Every row belongs to one group in each of 5 separate groupings. Each group adds its own fixed numbers to the row, and there is some noise. The rows also spread widely along 16 directions, which tell nothing about the answers.
In the rows, zero is written as 128.
Known rows, each followed by its group in each grouping:
[103 160 121 145 118 140 181 131  96  94  94 155 107 234  82 107  99  84
 124 120  51 163  87 140 132 144  72 127  50 101 130 177  98 172 140 118] | Q Luta q_584 (4) q_780
[121 142 118 127 115 118 118 134  66 108 127 123 108 115 110 141 140 123
  99 108 172 129 137 139  93 134 114 168  67 139 135 142 110 134 112 124] | Q Salik q_311 (1) q_527
[ 64 124 152 106  75 114  74 109 135  94 150  90 103 137  92 135  98  55
 166 153 151 205 196 140 172 172 144 113 109 187 164  94 129 156 116 173] | C Luta q_584 (4) q_527
[152 132 112 102 129  70 143 137 122 131  96 160 128 135 104 161 135 146
 111  84 106 113 118 120 128  89 116  86 114  92 110 181 117 126 113 114] | W Salik q_492 (3) q_100
[142 186 164 115 167 144 141  96 162 150 167 102 140 106 148 132 176 143
 145 120 136 119 155 131 168  82 153 149 164  50 113  94 125  91 139 134] | W vul q_118 (1) q_780
[109 148  55  94 132 108 142 132 135 155  99 109 182  86 145 178 135 174
  99 108 175  98 137 136  67 125 156 148 166 108 146 106 160 122 121 112] | C vul q_154 (2) q_100
[103 132 149 114  97 173  99 134 163 107  93  81 151 138 151 171  96 107
 100 176 161 107 149 146 175 120 130  93 142 143 127  94 139 138 149 138] | Q vul q_492 (0) q_100
[111 168 122  91  98 123 125 135  64  80 129 117  89 111 155  58 168 115
 124 146 146 169 180 110 136 122  98 175 169 115 172 127  95 131 110 160] | C Salik q_154 (3) q_527
[105 192  78 137  92 100 138 196 124 130 147 167  86 132 136 119 147 158
 114 125 151 141 135  81  94 136 153 107 110  93 149 112  99 193 150 111] | W Luta q_311 (0) q_780
[152 144 138 169 112 166 108 138 152 109 115 133 136 107 154 114 131 143
 122 142 148 103 109 122 119  92 140 124  97 153 112 121 118 161  89 111] | Q Salik q_118 (2) q_780
[ 73 139 106 122 147 151 137 109  99  93 149 129 118 142 105 140 105 163
 110  94 149 141 133 126  67 171 152 155 125 155 150 119 162  82 128 136] | Q vul q_118 (4) q_100
[130 117 186  95 103 189  64 148  42  74 151  95 131 140 161 137 160 111
  90 143 181 134 140 158 108 101  76 133 132 162 109 138 121  64 121 133] | C Luta q_492 (4) q_780
[125 123 156 127  91 103 104 130 123 112 146 127  67  41 104 155 119 167
  81 112 197  93 187  96 144 125 196 116 109 153 151  95 134  86 116 127] | Q Luta q_154 (4) q_100
[105 139 106 127 157 137 176 111 129 123  99 138 126 150 116 117  95  94
 132 138  91 138 120 146 107 154 112 157 107 116 141 140 120 153 131 128] | Q Salik q_311 (0) q_780
[175 116 160 116 152 149 147 118 113 104 135 149 113 104 133 105 138 117
 130 113 108 117 110 136 113  99 126 129 113 132 123 146 102 118 112 101] | Q vul q_118 (1) q_100
[154 123 149  63 111 137 130 161 110 136  86 115 150 118 101 215 126 112
  55 132 134  70 123 177 124  99 109  81 106 124  97 141 131 101 148  91] | W Luta q_584 (1) q_780
[122 182 104 134  97 155 161 133  99 118  90 135 117  92 147 114 146 194
  84 129 153  78 132 104 108 115 135 158 152  82 144 111 135 110 120 127] | Q vul q_154 (4) q_780
[145 137 120 176  84 123 135 129 172 122  70 102 163 135 119 105 113 148
 146 160 127 131 107 117 168 111 125 132 109 162 153 115 152 194  88 128] | C Luta q_584 (3) q_527
[137 162  81 118 124 119 142 204 108 145 120 125 182 171 156 125 185 169
 125 112 146 135  80 117  85  99 104 142 155 103 127 127 139 170 144  94] | Q Salik q_492 (1) q_780
[114 123  70 103 159 101 102  63 151  66 102 115 150 133 136 177  81  89
 133  69 166 162 158 144  91 104 137 114  79  96 162 157  99 141  93 147] | Q vul q_492 (2) q_527
[ 89 108 130 147 130 132 118 117  95  75 141 111  94 174 132 140  77 123
 104 118 166 154 131 108 153 163 137 130 111 114 160 129 110 119 182 152] | Q vul q_118 (1) q_100
[130 113 127 101  83 117 102 141  99 119  84 127 147 124 108 177 129 130
 103 116 152 110 129 146 114 110 106 105 116 153 112 148 133 127 107 129] | Q vul q_584 (4) q_527
[106 157 128 155 167 153 133 139 139 138 177 129 133 155 152  96 154 152
 161 141 125 152 114 116 114 141 133 161 160 127 116 106 141 126 143 125] | W vul q_311 (3) q_100
[129  91  98 122 149  67 144 100 167 168 106  97 149  77 132 189  87 114
 123 126 167 105 147 138 159 133 180 122 150  67 157  97 127 136 174 129] | W Luta q_154 (2) q_527
[119 108 165 162 116  67 133 162 103 165 154 136  84 142  69  84 151 130
 157 135 122 170 137  92 184 148 113 175 122 165 123 139 129 154 127 140] | Q Salik q_118 (1) q_527
[117  95 167 128  95 123  93  93 147  85 134  81 127 125 110 163  73 106
 132 125 165 157 153 133 181 139 171  80  98 160 178  96 149 112 142 145] | C vul q_492 (4) q_100
[154  88  95 135 121  68 141 165 105 175  95 147 150  90 110 151 137 172
 118 108 152 105  96 110  96 114 125 145 135 130 123 146 149 138 123 104] | Q vul q_492 (2) q_780
[127 137 114 103 114  98 119 125 119 114 146 156 129  90 111 121 140 131
 168  95 133 171 132 126  75 135 155 111 117 154 149 123 143 145  90 124] | W Salik q_492 (0) q_780
[141 136 147 169 137 181 139 112 122 109 114 151 109 105 143 128 117 165
  96 138 127  69 106 130  99 119 140 131 102 126 100 144 124  94 106 112] | C Luta q_154 (3) q_780
[132  92 126 130 135  83 118 126 125 126 127 148 106  96  93 155 106 150
 116 101 143 121 141 114 104 132 139 124 101 173 125 158 136 106  96 121] | C vul q_584 (3) q_100
[ 94 201 135 141 148 174 127 103 162 126 157 117 136 159 137 123 153  62
 182 147 100 159 133 165 133 127 142 142  89  99 106  96  96 183 128 128] | Q Luta q_118 (3) q_527
[102 149 111 140  91 140 110 122 137 111  78 122 155 163 128 134 126 129
 137 134 132 133 124 128 136 117  95 129 117 141 113 141 137 167  80 144] | Q Luta q_492 (4) q_100
[146 148 156 124 110 134 159 129 179 105  67 146 131 171  94 104 107 117
 129 138  60 134 124 122 182  91 105  87 113 140 123 160 121 162  93 128] | Q Salik q_118 (0) q_780
[155  78 166  69  95  81 165 142 110 119 115 106 117 129 113  66 117  72
 159 159  84 192 141 119 213 132 117 112 198 144 203 113 127 145 167 139] | C vul q_118 (4) q_100
[142  92 176 120 120 130 120 107 126  99 124 130 120 112  95 115 108 163
 123 117 128 133 141 118 147 127 143 117 141 183 139 143 160  74  96 144] | C Salik q_311 (1) q_780
[120 135 122 158 117  70 136 170  14 180 131 157  96 169 105 107 187  95
 135 123 117 145 110 129 108 133  30 203  82 101  78 201  75 169 116 126] | C Salik q_118 (4) q_527
[122 125 114 109 135  78 147 157 101 138 129 119 118 140  94 130 136 126
 111 112 137 149 145 119 114 128 103 155 114 133 153 145 132 121 124 116] | C Luta q_492 (4) q_780
[115 124  98 127 140 102 142  68 119  88 129 151  99 110 113 121  83 107
 149  89 123 166 140 121 100 142 152 125  86  98 172 150 106 131 108 144] | C vul q_492 (2) q_780

New rows, each followed by its group in each grouping:
[100 132 143 134 133 144 121  89 153 123 141 115 149 141 141 137 117 102
 169 140 122 159 135 146 141 136 146 119 136 110 127 110 129 135 134 150] | C Luta q_584 (0) q_780
[127 138 115 101 110 141 141 150  61 117  97 173 146 172 134 126 167 170
 106 101  93 113  91 129  78 108  77 114 164 107  87 190 124 104 109 119] | C Luta q_154 (4) q_100
[153  86 157 119 137 110 143 147 100 173 139 136 118 111 140 138 139  80
 137 150 113 110 112 146 139 124 115 124 140 111 106 137  97 136 164 106] | C vul q_118 (4) q_100
[156 113 134 147 154 117 136 129 105 163 116 137 150 128 136 160 154 168
 111 110 140  82  95 134 115 102 110 143 140  82  79 159 124 104 134 111] | W Luta q_154 (1) q_527
[160 179 132 144 109 134 125 180 123 127 167 135 118 103 153 109 184 144
 132 117 161 127 116 114  98  85 154 121  92 120 141  95 111 163 124  83] | Q Salik q_492 (4) q_780
[153  87 144 128 166 124 167 139 148 151 112 132 134 119  96 172  96 120
 100 128 103  83  91 155 121 132 156 111 102 149 116 131 142 113 160  80] | Q Luta q_118 (3) q_100
[ 93 124  79 110 174  72 104 107 160 107 158 102 147 144 162 139 117 104
 175  96 172 196 169 112 117 127 149 139 156  98 172 125 117 139 127 160] | C Salik q_492 (3) q_780
[152 122 125 110 112  80 121 165 124 136  95 135 133 123 103 150 137 152
 105 114 139 114 129 117 137  96 108 108 124 140 118 157 138 127 106 117] | W Salik q_492 (3) q_780
[124 122 130 147 120 102 122 138  99 150 138 169 107 110 127 117 149 134
 159 119 124 134 116 113 114 133 131 142 129 118 102 141 112 141 124 128] | Q vul q_154 (3) q_780
[128 163 150 136 109 137 104 151  93 105 152 107 147 186 162 141 165 124
 122 109 153 158 109 128 162  84 123 104 114  64 122 123  97 135 180 124] | Q Salik q_154 (2) q_780
[164  97 112 146 167 113 160  99 152 150 111 112 176  97 125 201  94 146
 111  89 151  77  87 159  83 118 183 112  88 107 142 120 153 104 143  89] | C Salik q_118 (4) q_780
[130  68 145 134 167  59 123 112 106 160 171  92 148 108 100 151 118  80
 178 103 165 192 126 146 129 156 147 176  98 152 166 100 145 131 163 125] | Q vul q_118 (0) q_780
[148 122 152  89  65 106  90 169  87 128  98 120 130 127 107 156 151  86
 116 139 140 131 139 150 148  99  88 100 101 155 110 152  99 165 110 120] | C vul q_118 (1) q_527
[ 75 164  89 139 139 123 154  69 122 145 130 122 152 143 154 111 137 143
 175 119 119 160 131 117 143 145 139 171 189  36 136 119 128 133 145 177] | C vul q_118 (2) q_100
[106 136  90 160  99  91  98 120 129  97  97 136 158 194 116 129 114 124
 164  91 134 192 107 108 129 116 105 124  82 128 132 163 116 194  90 151] | Q Luta q_118 (2) q_780
[106 151 107 134 107 131 143 123 102 114 122 135 113 110 108 116 122 141
 131 117 141 138 126 122  92 150 138 153 104 135 157 115 142 134 111 128] | Q vul q_492 (4) q_780
[137 104 134  84 123 161 114 163 106  69 121 130  93 113 158 117 110 114
  78 151 161 113 154 126 101 119 120 108 154 165 154 130 102 108 136 121] | Q vul q_311 (4) q_527
[ 78 138 173 159  90 212  69  36 120 109 134 110 144 102 164 168 108  92
 178 158 144 114 123 180 144 164 169 108 113 118  85  90 130 114 127 171] | C vul q_154 (3) q_100
[ 73 142 148 115 171 203 144  88  91 131 157  80 156 148  95 157 115  51
 144 165 109 150 107 229  84 201 119 188  85 164 118  83 165 107 160 116] | W Luta q_584 (3) q_527
[120 111 127 126 150  84 139 124 121 163 122 132 114 115 106 124 143 123
 133 127 130 123 159 120 128 127 102 175 147 129 112 156 120 117  96 141] | C Luta q_118 (4) q_527
[105 161 156 132  87 166 129 100  63 137 139 143  86  68 135 115 162 165
 118 146 147  89 144 124 133 144 150 155 165  82 107 112 121  88 134 159] | C vul q_118 (1) q_527
[139 143 171 114  72 158  97 185 135 127 121 174  93  89 119 150 153 211
  66 136 145  60 147  94 141  85 159  57 162 156  73 134 133  85 117 115] | Q vul q_311 (2) q_100
[180  47 173 149 155  98 121 223 142 145 148 120  66  82 131 114  97 134
  61 184 184  91 154  88 146 122 116 136 128 215 141 124 118 117 153  85] | W vul q_311 (0) q_780
[178 102 128 141 168  88 182 129 156 190  86 142 159 108  81 192 120 177
  88  93 107  45  90 143 116  96 132 113 100 109  90 164 161  95 117  78] | W Salik q_492 (4) q_100
[130 105 146 117 120 118  90  87 107 119 113 163 136 124 122 150 135  96
 168 108 112 143 124 152 111 114  98  99 113 123  76 181 104 134  80 149] | W Luta q_492 (0) q_527
[135 131 116  78 135  88 123 115 138 145 121 155 129  68  95 151 149 152
 134  89 130 117 160 129  90 116 138 130 141 150 110 144 142 110  64 119] | W vul q_154 (1) q_100
[101 129 127 107 120 157 106 188 127 134 135 133 161 172 145 142 151 138
 125 153 126 135 113 138  92 130 107 102 168 168  93 132 145 139 132 110] | C Luta q_492 (0) q_100
[114 112  96 121 114  81 109 142 129 136  82 136 122 110 120 172 113 150
  89 122 171  95 164 113 112 116 112 118 130 130 114 170 122 131  93 143] | C Salik q_492 (0) q_527
[130 139  52 116 175  93 139 121  92 109 137 154 150 138 165 132 158 163
 131  64 157 142 114 116  29 105 105 160 145  74 133 170 107 124 102 123] | W Luta q_584 (4) q_527
[133 136 112  87  97  88 176 101  81 126  95 136 113  73  97 106 130 102
 141 111 110 148 138 137 120 142 139 157 124 103 184 114 129 140 119 130] | Q Luta q_154 (4) q_780
[162 131 129 121 150 143 117 164 151 107 130 153 127 139 143 140 128  98
 114 123 120 120 119 142  74  87 102  90  68 161 105 166  88 165  90  77] | C vul q_492 (0) q_100
[134 144 123 101 116 115 150 150  78 142  96 116 175 155 128  91 179 134
 142 134 107 162 115 137 115 110  52 185 162 140 129 150 144 146  98 123] | C vul q_154 (0) q_100
[108 148 108  84 126 135 143 114 129 139 109 126 144 109 111 126 138  87
 144 147 101 141 147 163 107 133 119 143 143 127 128 127 128 145 100 129] | C Luta q_492 (2) q_527
[130  77 144  93 102 105 126 150 127 143 117 153 146 115  98 143 123 155
 150 122 113 137 109 121 128 145 162  88 186 167 124 125 168 113 142 129] | Q Luta q_311 (1) q_780
[102 146 130  79 116 122 101 139 100 153 126 132 169 160 103 167 175 108
 158 118 106 151 130 170 105 119  93 116 145 134  76 155 140 122 109 134] | C vul q_492 (3) q_527
[143 173 127 112  96 120 143  98  74 148  99 133 144  82 156 108 189 144
 147 126 133 120 136 127 130  86  91 169 161  44 119 138 113 125  98 153] | C vul q_492 (0) q_780
[156 102 112  84  94 123  87  88 131  78  45  98 176  92 149 187  89 122
  98 109 180 101 140 151 125  93 112  97 122 131 146 143 131 124  81 141] | W vul q_154 (1) q_780
[108 111 164 167 154 203  86 146 166 104 153 108 107 162 146 147  87  79
 111 182 148 108 133 155 124 145 124 114  80 190  91 124 100 148 128 111] | C vul q_118 (1) q_527
[137  63 189 112  98  53 123 163  59 171 159 132 112 110  60  95 166 140
 169 123 124 188 128 105 175 149 110 168 166 188 133 130 166 104 141 140] | Q vul q_584 (1) q_780
[153 159 158  71  98 181 128 162  97  67 108 146  74 100 169  74 156 117
  77 172 115  98 167 122 139  82 104 103 180 125 128 146  75 109 111 133] | C Salik q_118 (3) q_527
[144 130 115 184  97 129 149 133  70 127 108 164 102 109 160 120 130 175
 103 126 147  87  86 105 103 127 134 126 110  71 127 148  95 146 152 119] | C vul q_154 (0) q_527
[156 125 167  93  62 121 133 144 122 123  86 129 144 111 101 107 139 103
 143 146  89 147 120 142 182 103 128  90 140 153 140 117 136 158 120 121] | Q Salik q_154 (2) q_780
[144 111 171 160 128 107 164 132  69 166 155 152  70  81  75 125 135 140
  98 125 119 100 114 127 132 142 145 159  75 127 114 139 120  99 147 101] | C Luta q_118 (2) q_100
[132 132 132  99 115 147 117 134  60  79 147 122 127 121 159 110 154 109
 124 111 154 157 121 140  88 122 120 143 125 132 158 116 111 122 133 116] | Q Luta q_154 (4) q_100
[103 174  89 112 157 110 180 150 157 127 132 157 122 162 144  28 162 116
 186 141  70 198 143  92 119 130 101 178 190 121 156 129 110 196  98 131] | Q Luta q_154 (0) q_100
[150 160 166 138 114 145 154  70 158 120 107 134 140 123 124 109 143 135
 165 119  85 128 119 128 190  88 142 119 132  78 116 126 122 137 106 145] | Q Luta q_584 (1) q_100
[116 123 132 157 152 148 126 110 107 130 124 157  99 100 152 114 126 122
 131 140 137 107 135 124  95 137 107 174 119 120  96 149  99 125 102 135] | Q vul q_154 (0) q_780
[151 111 117  72  91 133 105 157 116  81  72  82 129  90 148 182  85 100
  46 151 197  84 153 149 132 107 121  91 111 140 170 116 117 133 138 113] | W Salik q_492 (1) q_780
[158 138 165  96 125  94 118  83 130 137 151 150 110  47 137 139 167 105
 162  98 127 130 171 134 137  84 161 106 126  85 117 129  89 116  95 132] | C Luta q_154 (0) q_100
[131 133 128 159  77  88 135 159 129 143 131 208  54 102 119  72 139 140
 168 134  97 136 125  64 152 136 149 102 133 122 114 148  81 202 113 133] | Q vul q_118 (1) q_100
[162 118 164 164 140 151 118 128 122  61 172 132  93 126 142  75 118 172
 122 109 156 151 120  87 123 108 155 125 107 160 167 130 121 102 115 118] | C vul q_118 (1) q_780
[109 154 129 114  74 161 110 140 104 111  53 125 134 146 118 160 113  97
  85 161 125 100 141 158 120 122  61 121  81 152  99 161 111 158  84 128] | C vul q_154 (0) q_780
[148 154 168 159 137 134 144 143 115 120 170 140  98 141 124  97 159 152
 121 113 121 138 115 103 159  91 141 128 103  92 121 127 108 117 150 106] | Q Luta q_492 (2) q_100
[128 155 165 120  92 112  90 102  88 120 142 139  87  85 131 155 156  94
 138 113 154 127 164 137 159 103 141 116  86  82 104 132  80 120 122 155] | Q Salik q_311 (3) q_780
[136 143  78 162 134  86 139 123  93 134 133 139 134  94 157 167 146 213
 100  63 206  90 113  93  76 108 174 148 119  51 145 129 128 100 144 126] | Q Salik q_311 (4) q_780
[ 84 157  57 101 146 117 142  46 112 122 121  97 177  94 151 175 120 122
 155  85 171 143 142 159  65 149 165 168 136  50 172  98 147 110 123 156] | C Luta q_492 (4) q_780
[118  90 116  91 126  66 139 129  87 140 113 178  69  65  61 132 117 130
 117 102 124 123 162 112  88 156 122 156 119 165 122 171 128 105  77 133] | Q Luta q_492 (1) q_780
[139 128 121 104 147 171  96 171 136  73 125 152 113 136 136 127 122 124
  91 134 136 116 140 140  48 109 105 105 100 215 111 167 108 126  72  97] | C vul q_311 (3) q_527
[122 128 144 180  90  86  99 117  92 153 166 129 120  90 125 167 150 172
 157  92 186 131 106 105 150 135 195 123 104  92 126  92 137 129 168 138] | Q vul q_118 (3) q_100
[131 148  79  94 151 146 166 107 123  80 118 146 154 148 161  92 121 134
 153 106 102 163  96 128  74 132 135 127 164  90 172 133 124 144 127 127] | W Luta q_311 (1) q_780
[112 122 135 186  80  88 126 140  97 160 127 143  99 103 104 106 135 168
 142 135 150 135 122  90 161 150 148 156 124 124 130 116 134 154 141 141] | Q vul q_154 (2) q_527
[150 169 179  63 107 161 129 133  60 100 153  71 129  86 139  99 197 141
  97 143 169 136 161 147 153  93 113 169 181 108 161  83 146  65 143 132] | W Luta q_492 (1) q_527
[ 89 151 138  84 125 155 109  68 148  59 118 125 112 121 112  91 101  98
 148 128 109 182 197 132 133 130 121 135 139 162 154 138 126 104  56 171] | C vul q_154 (2) q_780
[197 128 198 120 109 156 140 174 116 128 106 153 123 133 115 108 151 102
 109 157  77 105  97 153 146  77  79  89  86 163  89 161 105 146 111  82] | W Salik q_311 (0) q_780
[181  65 108 125 163  88 129 152 211 142 121 160 160 106 135 154 103 106
 169 106 114 119  93 137  89 108 185  57 118 168 127 135 114 192 117  72] | Q Salik q_154 (1) q_527
[112  92 145 100 114 110 100 114 127 101 163  93 114  99 128 130  96  58
 155 145 160 188 165 149 151 157 178 107 124 160 187  85 116 145 162 143] | C Salik q_311 (2) q_527
[118 189  85 136 137 140 147 137  51 126 141 131 139 131 157 132 182 163
 111  91 168 122 103 128  51 110 104 188 108  57 130 131 119 117 134 113] | Q vul q_492 (4) q_780
[160 120 133 149 138 151 174 183 141 165 154 168 107  95 123  87 142 145
 139 159  92  99  82 123  84 146 169 120 137 163 124 107 127 166 145  67] | C vul q_118 (1) q_527
[137 110 101 108 157 109 142 129 122 113 135 134 126 106 146 145 109 139
 114 106 150 123 126 123  89 127 161 119 143 108 159 129 121 107 149 118] | C vul q_118 (3) q_780
[ 85 132 153 114 149 139  85 141 106 131 168 119  78 110 127 150 145 119
  99 140 183 113 195 123 128 136 120 167 144 139  89 129 103  86 126 152] | Q vul q_118 (1) q_527
